There are 4 ways to turn a row about zero (a turn may also mirror it). The second row of each pair is the first, turned, with some noise. The first 36 pairs use one turn. New pairs use 3 turns, one after the other, and a turn may come again.
In the rows, 128 means zero.
Some pairs, each with its turns in order after it:
[ 95 137 144 112 101 138 100 138]
[123 166 156 131 103 108 134 118] => (2)

[142 175 105  80 159 173 144 133]
[149  71 131 162 102 167 141  93] => (3)

[157 111 139  78 107 177 177 135]
[149 161  77 111 152  72 101 132] => (1)

[164  76 140 140 169 116 121  92]
[ 97 169 134 164 149  98 152  94] => (3)

[131  98 153 149  89 155 151  90]
[107 162 122  67 141 141 104 120] => (0)

[149 116 142  80 128 123 173 104]
[ 72 112  90 131 114 143 103 120] => (0)

[159  87 155 144 134 166  98  83]
[ 74 156 151 157 149  96  91 117] => (1)

[161  95 153 127  83 154 163 129]
[117 142 118 102 171  68 125 141] => (1)

[153 163 102 136  89 111  84 140]
[125 163 156  99 139 165 166 105] => (1)

[174  98 115 115 140 150 152  83]
[ 73 128 143 103 106 121 103  91] => (0)

[169 153 135 111 179 116 112 104]
[155 149 134 166 131 147 167  86] => (3)

[138 174 129 170 150  77 143 104]
[167 157 153  86 124 118 178 110] => (3)

[155 120 151 177 163 130 179 144]
[152  98  86 172 144 175 121 127] => (2)

[116 141 155 133 101 125 118  96]
[158 133 103 113 145 105 114 121] => (3)

[160 144 126 175 103 176 150 117]
[111 186 149 115 160 130 130  85] => (0)

[139 103 130  98 109 160 141 152]
[154 133 159 146 134 110  98 160] => (2)

[144 159 157  88 180 136 154  86]
[167  64 134 121 110 127 181 132] => (2)

[ 78 141  89 104 153 173  81  82]
[ 93 137 130 121 128  53 193 145] => (2)

[172 138 148 132  84 146 105 121]
[135 154 128 110  85 151 109 168] => (2)

[167 117 179  87  80 154 120 147]
[ 98 179  88 108 147  77 155 128] => (1)

[135 101 147 155 169  93 131 135]
[101 171 132 130 131 116 176 138] => (3)

[ 85 115 169 130  95  81 110  99]
[163 137  83  93 114 120 104 180] => (0)

[103 103 170 176  97 134  84 174]
[124 142 120 128 163 106 119 219] => (3)

[112 160 169 140 128 176 170 176]
[122 126  72 104 144 136 115 200] => (1)

[ 77 164 136 111  92  92 131  88]
[173 138  53 115 107 132 119 128] => (0)

[142 116 148 167 122  82 103 118]
[145 151 139 126 120  94  92 165] => (0)

[136 156 156 135  95 117 134  88]
[130 173  83 112 126 106 114 123] => (0)

[160  91 149 152 120 178 118 129]
[ 89 152 172  92 152 123 140 134] => (0)

[ 88 163 141  89 137 139 157  85]
[166 105 127 122  98  79 167 101] => (2)

[134 111 146  85 122 105 102 144]
[121 123 185 116 121 137 118 125] => (2)

[ 79 143  99 106 155 164 102 121]
[113 146 140 132 148  73 183 128] => (2)

[118 150  95 124  93 180  78  92]
[ 99 163 136  88 134 165  87  79] => (1)

[177 104  77 102 124 132  95 166]
[154 161 118 153 181 139 157  78] => (1)

[145 120  98 136  91 165 124 110]
[128 100 155 133 147 110  84 113] => (3)

[111 152  76 135 179 116 111 150]
[165 114 131 161 121 194 129 118] => (1)

[ 91  97 113  91  84 144  82 141]
[120 130 105 150 114 137  50 160] => (3)

New pairs. What belongs after each?
[149  86 148 110 153 155 105 105]
[122 145  77 162 148 149 133 151] => (2) (0) (1)

[114 123 145 148 126 101 147 100]
[128 104 130 120 110 141 155  97] => (2) (2) (1)

[103 126 169 117 142 131 169 141]
[107 144 120 159  91 163 122 122] => (1) (2) (1)

[136 126  96 153 164  88 103 165]
[124 131 102 144  99 173 174 160] => (0) (0) (1)

[172 101 103 117 127 136 101 122]
[102 133 139 138 107 129 121 181] => (2) (2) (1)

[151 151 104  96 130 137 117 139]
[124 105 167 109 126 117 120 109] => (0) (3) (2)

[132 147 100 125 114 100 130 178]
[147 115 122 126 105 140  69 128] => (2) (0) (0)

[125  82 158  87 155 136 140 110]
[101 113  73 135 159 105 145 116] => (1) (1) (3)

[ 87  92 128 155 121  89 158  79]
[138 138 160  98  80 150  72 147] => (0) (1) (1)

[ 91 152 165 170 133 157  88  98]
[115 126 161 152 134  91 177 183] => (3) (2) (2)

[ 97 158  88  80  84 140 128 118]
[134 112 118  74 108 112  69 103] => (1) (0) (3)

[109 149 139 151 178  99 158 102]
[107 104  87 137  82 117 116 159] => (0) (2) (3)

[103 161  77  99 164  85 124  84]
[105 130 141 161  50  88 130 153] => (0) (1) (1)

[123 144  76 121 165  97 142  80]
[162 155 150  97 137 127 153  67] => (1) (0) (2)

[ 85 111  99  76 179  78 152 160]
[115  94 129 167 102 122 180  53] => (2) (0) (1)

[147  77 163 143 142 147 129 170]
[146  97  95  83 141 103 164 133] => (3) (3) (1)

[ 88 119 135  80 152 140 126 116]
[137  95  94 156 113 138 124  94] => (2) (3) (0)

[128 116 159  98 173  84  88 154]
[163 169 159 156 147 112 160  88] => (0) (3) (2)

[118 121 144 121  92 167 108  83]
[ 91 130 160 107 140 160  98 103] => (1) (0) (3)

[ 89 131 102 144  92 144 134 103]
[138 127  90 142  97 139 111  89] => (2) (2) (3)

[113 125 115 141 172 167 154 138]
[136 130 141 101 140  72 128 159] => (2) (0) (0)

[173 108  98 109 142 152 118 153]
[148 132 175 142 151 154 116  95] => (2) (1) (0)

[ 86 102 106 151 167 152 171 151]
[ 95 159  61 126  96 143 128 130] => (0) (0) (3)

[113 128 150 155 170 144 107 171]
[165  86 114 103 118 129 104 166] => (0) (3) (1)

[118  86  75 150 114  87 125 127]
[162  87 167 130  86 144 105 136] => (1) (3) (1)

[ 93  85 101 118  85 159 179 119]
[ 99 181 171 141 145  72 108 140] => (0) (3) (3)

[ 88 121  85 141 124 173 141 164]
[100 140 183 146 124 166  89 128] => (1) (1) (1)

[ 98 143 178 166 178  78 131 152]
[118  75 163  85  98  88 176 132] => (2) (0) (2)

[169  82 171 129  95  85 158 144]
[105 156 150  95 193 146 118  86] => (3) (1) (1)

[ 82 120 151 145  89 124 174  94]
[109 181 144 141  73 147 149 127] => (2) (3) (1)

[168  97 106 153 100  93 144  94]
[142 118 127  98 121  52 112 136] => (3) (2) (1)

[122 170  97 112 112 109 129 110]
[142 106 128  96  82 125 113 123] => (1) (0) (3)

[138 128 159 141 100 125 135  96]
[121 140 117 124 116 177 113 120] => (1) (1) (0)

[173 124  92 151 133 115 174 108]
[186 113 133 158 146 128 106 170] => (1) (0) (0)

[ 81 141 174  82 154 120 133 114]
[160 140 122 170 104 165 156  87] => (3) (2) (1)

[146 164 150 136  83 139  89 133]
[158 137 141 191 157 133 140 142] => (3) (2) (2)

[143 124 133 110 115 175 145 122]
[108 108 131 115 121 136 172 117] => (2) (1) (3)

[113 169 139 137 118 106 105 152]
[113 101 116 146 143 111 121  86] => (1) (3) (1)

[ 95 148 133 121 151  84  93 172]
[152 129 119 121 189  92 151 161] => (0) (0) (0)

